There are 4 nested groupings, the coarsest first. Each group lies inside one group of the grouping before and may be the whole of it. The rows also spread widely along 13 directions, which tell nothing about the answers.
In the rows, zero is written as 128.
Some rows, each with its group in each grouping after it:
[180 147 119  61 123 110 110  88 135 123 128 112  82  72 119 135 134 101
 127 125 166  69 107 102  95]
Sezis j648 gos ner
[ 84 126  85 109 125 123 129 109 113 146 125 141  85 113 166 160 150 168
 160 138 188 107 132 105  78]
ger j357 Dusu kod
[176 104 138 134 123 123  69 108 103 124 133 139 139  88 173 157  91 170
 117 145 125 184 124 110 167]
ger j241 zegi Nelo
[ 57 102  83  76 144 116 127  83 113 195 123 163 101 119 149 173 162 144
 169 150 140 161 144 139 112]
ger j357 zosup Tur
[137 132 139 152 120 162 135 150 132 101 123 145 159 141 122  70 114 134
 125  75  96 142 129 129  90]
vit j794 Meb Duki
[ 74 132 139  66 142 152 116  71 164 117 119 131 139 106  75  89 137 155
 149 138 101 176 111 101 117]
vit j570 pagip leliz
[103 143  91  63 126 114 134 123 117 121 129  93 114 111 111 115 172 162
 102 153 114 148 130 102 143]
vit j794 Bubim tak
[ 63 128 143 135 126 179 144 121 129 125 113 173 117 205 172 141  94 155
 198 127 138 132 112  73  63]
Sezis j926 ribo vidap
[137 158 147 130 135 107 130 124 108 128 110 143  79 195 183 206 104  92
 163 175 157 107  86  74 101]
vit j570 Ker pud
[ 48 118 137 129 156 156  96  87 134 138  87 113 115 118 116 137 125 176
 166 174 142 162 121  97 108]
ger j357 luruz timek
[113 189 141 128 118 146  93  69 120 103 138 144  50 123 100 169 137 141
 120 153 181 172 100  95 188]
vit j570 pagip Kop
[141 108 163 133 123 146  56  90 124 105 103 110 126 100 134 118 145 150
  92 158 123 183  96  88 147]
vit j794 Meb Lige
[146 130 127 131 134 115 105 138 104 144 106 112 116 142 115 138 138  74
 113 150  95 131 138 135 142]
ger j241 zeve vov
[ 79 142  91  62 153 125 157  85 146 141 140 157 134  98  95 123  96 203
 193 104 136 174 113 122 161]
ger j357 Dusu beb
[111 135  82 134 118 120 130 142  94 134 125  86  91 107 136 129 141 184
 118 114 181 122 130 122 150]
ger j241 rak Sune
[171 161 101 135 122 107 139 138  95 136 118 110  88 115 127 139  84 142
 136 112 161 151 114 137 192]
vit j570 Ker lel
[175 113 140 144 127  99  64 104 147 103 113 159 143  67 126 103 135 105
 107 165 111 159 132 155  99]
ger j241 zeve safos
[166 154 128 105 106 172 142 150  97 134 106 125 100 163 109 110 102  68
 154 119  81 143 148 134 146]
vit j794 Bubim gazek
[110 119 136 121 138 114  90  59 148 115 151 166 118  99 138 141 156 171
 113  87 187 127  64  97 111]
ger j241 rak pimi
[120  99 151 102 126 160 126 144 145 113  96 132 157 162 146  84 110 104
 178 137  84 107 119  94  40]
ger j241 rak Sune
[123 146 138 113 129 152 143 138  98 122 130 119  98 183 160 165  89 149
 152 100 149  96  93  57 135]
ger j357 zosup Tur
[141 143 149 188 123 137 123 166 123  94 143 161 172 148 124  87 108 141
  78  76  84 158 147 140  89]
vit j570 Ker lel
[144  98 149 155 117 177  96 127 116 116 105 113 142 123 138  88  86 167
 146  91 129 148 108 107 130]
ger j241 rak Sune
[ 82 124 164 161 130 186  84 102 129 121 114 147 134 139 106 113 157 133
 103 124  97 173 146 116  92]
vit j794 Meb Lige
[128 132  93  34 125 138 149 104  97 162 157 139 123 121 131 159 122 158
 141 117  94 167 148 107 168]
vit j794 Bubim tak
[ 80 150  94 117 103 158 117 139  91 103 127 100  76 142 162 144 131 206
 144 179 169 166 137  80 167]
ger j241 zegi Nelo
[162 138 120 121 112 111  85  72 119 125 151 172  80  71 162 179 128 148
 116 144 187 138 129 115 112]
Sezis j926 ribo vidap
[148 142 142 108 114 123  91 105 153  70 110 127 103 114 104  76 152 108
 123 157 137 143  76 109 137]
ger j241 rak Sune
[150 133 114 141 136  83 110 119 118 129 120 112 126  94 121 121 129 155
  88 114 145 162 100 136 157]
vit j570 Ker lel
[164 171 166 105 150 110 114 130 130  75 151 110 138 123 115 151  95 136
  86 134 106  97 107  62 127]
ger j357 luruz timek
[114 129  83 120  86 171 129 126 103 119  99 112  68 122 157  91 144 173
 165 123 189 138 118 111 117]
vit j794 Bubim tak
[103 165 114  65 141 130 154 137 125 111 125  99 104 138 120 148 107 149
 166 159 130  92 128  64 108]
ger j357 Dusu beb
[154 182 111 122 106 148 152 187 130  65 144 129 132 128 100  68 102 122
 128 121  94 106 180 133  93]
ger j241 zeve vov
[113 112 119 111 149 119 100 112  89 191  96  76 112 115 100 160 170 107
  88 144  99 165 139 133 176]
vit j794 Meb Lige
[161 141 100  99 118  97 109 130 104 123 146 130 108  80 147 148 142 128
  92 154 132 126 162 129 117]
ger j357 luruz timek
[133 123 113 107 111 151 139 160 121 124 117 119 132 123 147  94 152 101
 127 120 105  81 171 120  14]
vit j794 Meb Duki

New rows. What belongs after each?
[119 136 123  61 143 146 161 140 132 130 106  96 131 147  95  90  96 124
 173 100  96 109 105  95 131]
ger j357 zosup Tur
[109 136 145 135 120 152  94  93 114 114 150 142 101 125 159 170 163 154
  92 118 166 107 119  71  75]
vit j794 Meb Duki
[176 147 125 145 115 105 120 141 107 133  93 141  95 155 120 113 117  58
 130 145 109 180 106 163 178]
vit j570 Ker lel
[ 95 145 164 190 159 127  99 108 150  88 124 128 145 132  93 105 143 163
  74  74 151 116  75  98 101]
ger j357 luruz timek
[120 124 154 104 165 119 107  79 142 154  94 131 133 125 101 149 128  97
 146 139 104 138  97 115 105]
vit j794 Bubim gazek
[119 125 146 167 152 119  71  93 139 127 114 140 127  63 103 131 142 142
  97 127 142 133 144 145  81]
ger j357 zosup Tur
[167 108 105  96 120 135 138 164  82 166 126  86 150 121 120 106 137 107
  84  84  63 140 162 141 149]
vit j794 Meb Duki
[157 123 143 150 135  98 106 107 135 132 142 208 138 119 183 174 141  90
 117 118 133  97 136 136   4]
vit j794 Bubim gazek
[115 131 117 171 136  79  79 119  94 136 145 150 109 101 162 189 168 159
  57 157 149 165 147 137 137]
ger j357 zosup Tur
[ 68 116 125 134 133 177 133  91 120 163 112 158 111 161 137 138 136 145
 175  93 145 154 113 116 107]
vit j794 Meb Duki
[138 148 134 131 131 164 159 144 107 120 145 121 119 167 136 130  83 149
 137  28 154  65  99  77 107]
ger j357 luruz timek
[109 123  93 126 115 169 149 133 100 168 112 140  93 138 133 116 120 114
 174  80 149 110 156 150  93]
ger j357 luruz timek
[158 134 152  95 159 110 137 106 124 130 140 145 150 140 173 195  63 165
 160 111 128 104  87  60 101]
vit j794 Bubim tak
[145 155 111 111 139 111 137 129 109 137 137 110 103 133 115 152 128 112
 118  97 143  97 113 115 150]
ger j241 zegi Nelo
[115  91 146 150 137 136 104 144 125 108 110 113 176 159 153  91 122 170
 108  96 104 155  79  88 124]
ger j241 zegi Nelo
[160 105 141 156 128 101  87 154 118 103  96 104 148 117 160 111 108 149
 112 169 113 159 110 114 135]
ger j241 rak Sune
[144 172 102  90 104 124 153 162 115 103 170 187 126 146 144 127 116 117
 121 142  78 158 183 142 119]
Sezis j648 gos ner
[152 121 135 130  94 154 117 167 124  95 141 177 151 153 145  69 137  89
 111 113  65 146 162 146  76]
ger j241 rak pimi
[ 91  92 108  86 157 114 135 131 113 154 120  72 176 112 142 124 131 215
 106 105 106 153 109  80 133]
vit j794 Meb Lige
[ 92 118 107 189 121 145  93 135  85 148 131 136 113 125 152 152 148 174
  97 120 147 172 167 144 137]
ger j241 zegi Nelo
[155 119 148 123 141 136 106 135 135 105 113 115 169 118 111  88  84 145
 130 113  82 161 111 115 148]
ger j241 zegi Nelo
[140 109 144 109 144 100  97  96 154 117  99 133 159  94 132 107 103 152
 143 159 108 189  92 117 128]
vit j570 pagip leliz
[161 131 111 140  87 141  89 140  88 125 113 129  77 104 165 137 166  92
 100 169 138 122 179 138  71]
vit j794 Bubim gazek
[154 124 122 114 128 101 131 115 139 123 121 179 141 130 156 118  85 136
 162 129 119 176 101 133 133]
Sezis j926 ribo vidap
[126 176 156 181 149 113 104 117  94 122 146 129  93 158 139 222 142 125
  66 130 153 114 116  86 138]
vit j794 Meb Duki
[131 143 133 136 142 104 105 112 145  94 109 113 120 105 106 100 138 137
 106 128 150 125  83 111 126]
ger j357 luruz timek
[136 140 161 160 145 136 107 123  96 154 146 161 149 143 126 183  85 130
 102 116  77 176 165 129 137]
vit j570 Ker lel
[127 162 111 112 134 104 120 109 138 100 135 140  96  88 135 144 126 149
 134 151 176 103 124 109  88]
ger j357 luruz timek
[116 151 108 113 135 128 142 157 111 133 122  85 120 118 113 123 126 143
 110 116 123  89 160 114  93]
Sezis j648 gos ner
[ 88 113 104 169 121 146 106 128  87 165 117 130 115 126 139 138 170 154
  92 110 132 168 162 152 115]
vit j794 Bubim gazek
[191 136 111 144 157  76 141 139 105 174 100 112 129 105 111 148 101  89
 118  85 120 120 120 174 148]
vit j794 Bubim gazek
[ 54 136 113 166 136 124 122 117 112 145 162 152 135 142 116 139 191 173
  51  73 130 164 143 135 115]
vit j570 pagip leliz
[128  93  96 107 109 139 110 110 127 138 109 143 130  71 159  92 143 159
 149 123 144 141 148 144  49]
vit j794 Bubim gazek
[198 117 123 131 115 119  97  96 100 142 161 181 139  85 153 151 110 154
  92  73 122 183 129 148 167]
vit j794 Bubim tak
[180 123 116 170 120  98 118 126 127 133 112 190 123 107 170 130  81 121
 156 123 147 163 129 171 108]
Sezis j926 ribo vidap
[165 125 132 116 150  90 130 107 124 160 119 146 141 122 133 156  90 112
 143 106 115 153 101 136 147]
vit j570 pagip leliz
[142 167  90 116 131 141 162 121 111 136 133 113  95  81 120 143  77 188
 169  74 188  95 143 124 115]
vit j794 Bubim gazek
[ 91 129  97 128 121 141 112 120  85 158 136  81  95  96 124 148 165 180
  79 105 164 116 161 108 105]
vit j570 Ker lel
[133  84 116 106 148 105 121 119 112 193 112 131 161 128 127 124 136 109
 112  85  80 154 122 154 134]
Sezis j648 gos ner
[203 191 122 107 103 108 156 157 121  65 174 176 115 137 163 140  58 142
 131 124 129 129 129  98 138]
Sezis j926 ribo vidap
[ 73 132 163 136 137 166 101  96 129 113 137 159 138 154 136 153 111 180
 127 142 112 168 128  72 106]
Sezis j926 ribo vidap
[143 150 143 144 113 150 123 119 119  87 177 164 140 131 158 135  99 196
  98  61 150 133 113  83  97]
vit j570 Ker pud
[ 84 160 114 107 144 127 132 133 129 108 133  93 127 117  75 104 139 175
 104 126 114 150 132 114 165]
ger j241 rak pimi
[121 116 149 115 164 109  97  97 119 172 126 133 162 103 107 172 118 124
 102 143  68 177 158 134 130]
vit j570 pagip leliz
[140 121 107  98 146 105 145 171 108 143 125  64 155 118  93  96 148 122
  74  67  90  78 133 114 111]
ger j357 Dusu beb
[114 188 119  74 122 119 144 120 118 110 177 167  98 142 137 186 139 120
 117 165 115 121 170  96  84]
vit j570 Ker pud
[143 170 129 130 154  69 121 103 135 133 143 184 100 133 106 180 151  63
 111 129 130 117 113 147 123]
ger j357 Dusu beb
[106 164 117  62 125 146 127  93 137 111 150 138  95 129  89 124 153 115
 135 129 124 131 122 102 140]
ger j241 zegi Nelo
[160 120 160 121 154  97  90 118 125 139 140 129 173 101  99 140 132 107
  48 120  54 146 148 124 119]
Sezis j926 ribo vidap
[142 149 133 133 111 121  91 102 125  85 141 159  89 120 141 133 144 141
 108 132 167 144  88  96 142]
ger j357 Dusu beb
[141 134 163 179 132 134  84 134 117 122  86 150 111 161 118 130 127  61
 126 158  97 155 124 139 125]
ger j357 Dusu beb
[103 151  83 132 115 163 158 136  91 148 104 103  70 131 141 138 107 175
 179 105 189 118 135 117 127]
vit j794 Bubim gazek
[145 142 126  47 131 128 136 115 142 131 115 124 115 130  97 104 131  72
 147 135  88 109 119 114 107]
Sezis j648 gos ner
[215 130 165 120 109 113  91 144 118  87 126 124 137 128 153 111 111  86
  83 137  94 123 105  94 102]
vit j570 Ker lel
[132 122 120 128 136 101 100  85  97 177 126 149  92 122 162 205 127 130
 131 142 160 170 110 123 163]
vit j570 pagip Kop
[ 74 157 132 114 139 144 111  91 129 131 122 118 104 133  69 126 160 135
 106 135 119 179 118 115 167]
vit j570 pagip Kop
[133 101 133 182 164  95 120 172 118 134  91  92 189 118 132 100  98 159
  97 102  97 136 125 138 106]
ger j357 luruz timek
[122 110 100 109 139 114 143 129 133 134 106  95 159  99 110  64 100 197
 138  77 129 171  90 129 152]
vit j570 Ker lel
[113 134 136 109 176 119 158 187 106 165 108  68 171 181  84 138 116  75
 108 110  28  92 161 117 114]
ger j241 zegi Nelo
[141 153 122  95 138  84 129 117 151 102 148 152 136  96 145 145 125 140
 121 144 139 112 128 106  61]
vit j570 pagip Kop
[ 99 111 114 113 111 143 116 113 122 139 154 201 134 145 131 100 179 110
 101  85  93 172 140 154 106]
ger j357 zosup Tur
[147 128 132 101 118 140 132 155 108 111  88  97 105 173 164 116  97 107
 166 159 122 114  94  77 126]
ger j357 luruz timek
[ 92 139 124 139 150 102 116 130 152 113 119 132 158 119  81  76 166 138
  78 114  91 161 123 150 114]
Sezis j648 gos ner
[ 96 108 137 111 141 155 114 113 130 142 105  97 145 108 111 102 123 156
 133 112 115 119 137 100  61]
vit j570 Ker lel
[130 110  90 134 121  88 131 146 119 145  98 134 126 119 162 105 142 123
 135 142 137 148 126 156  84]
vit j570 Ker lel
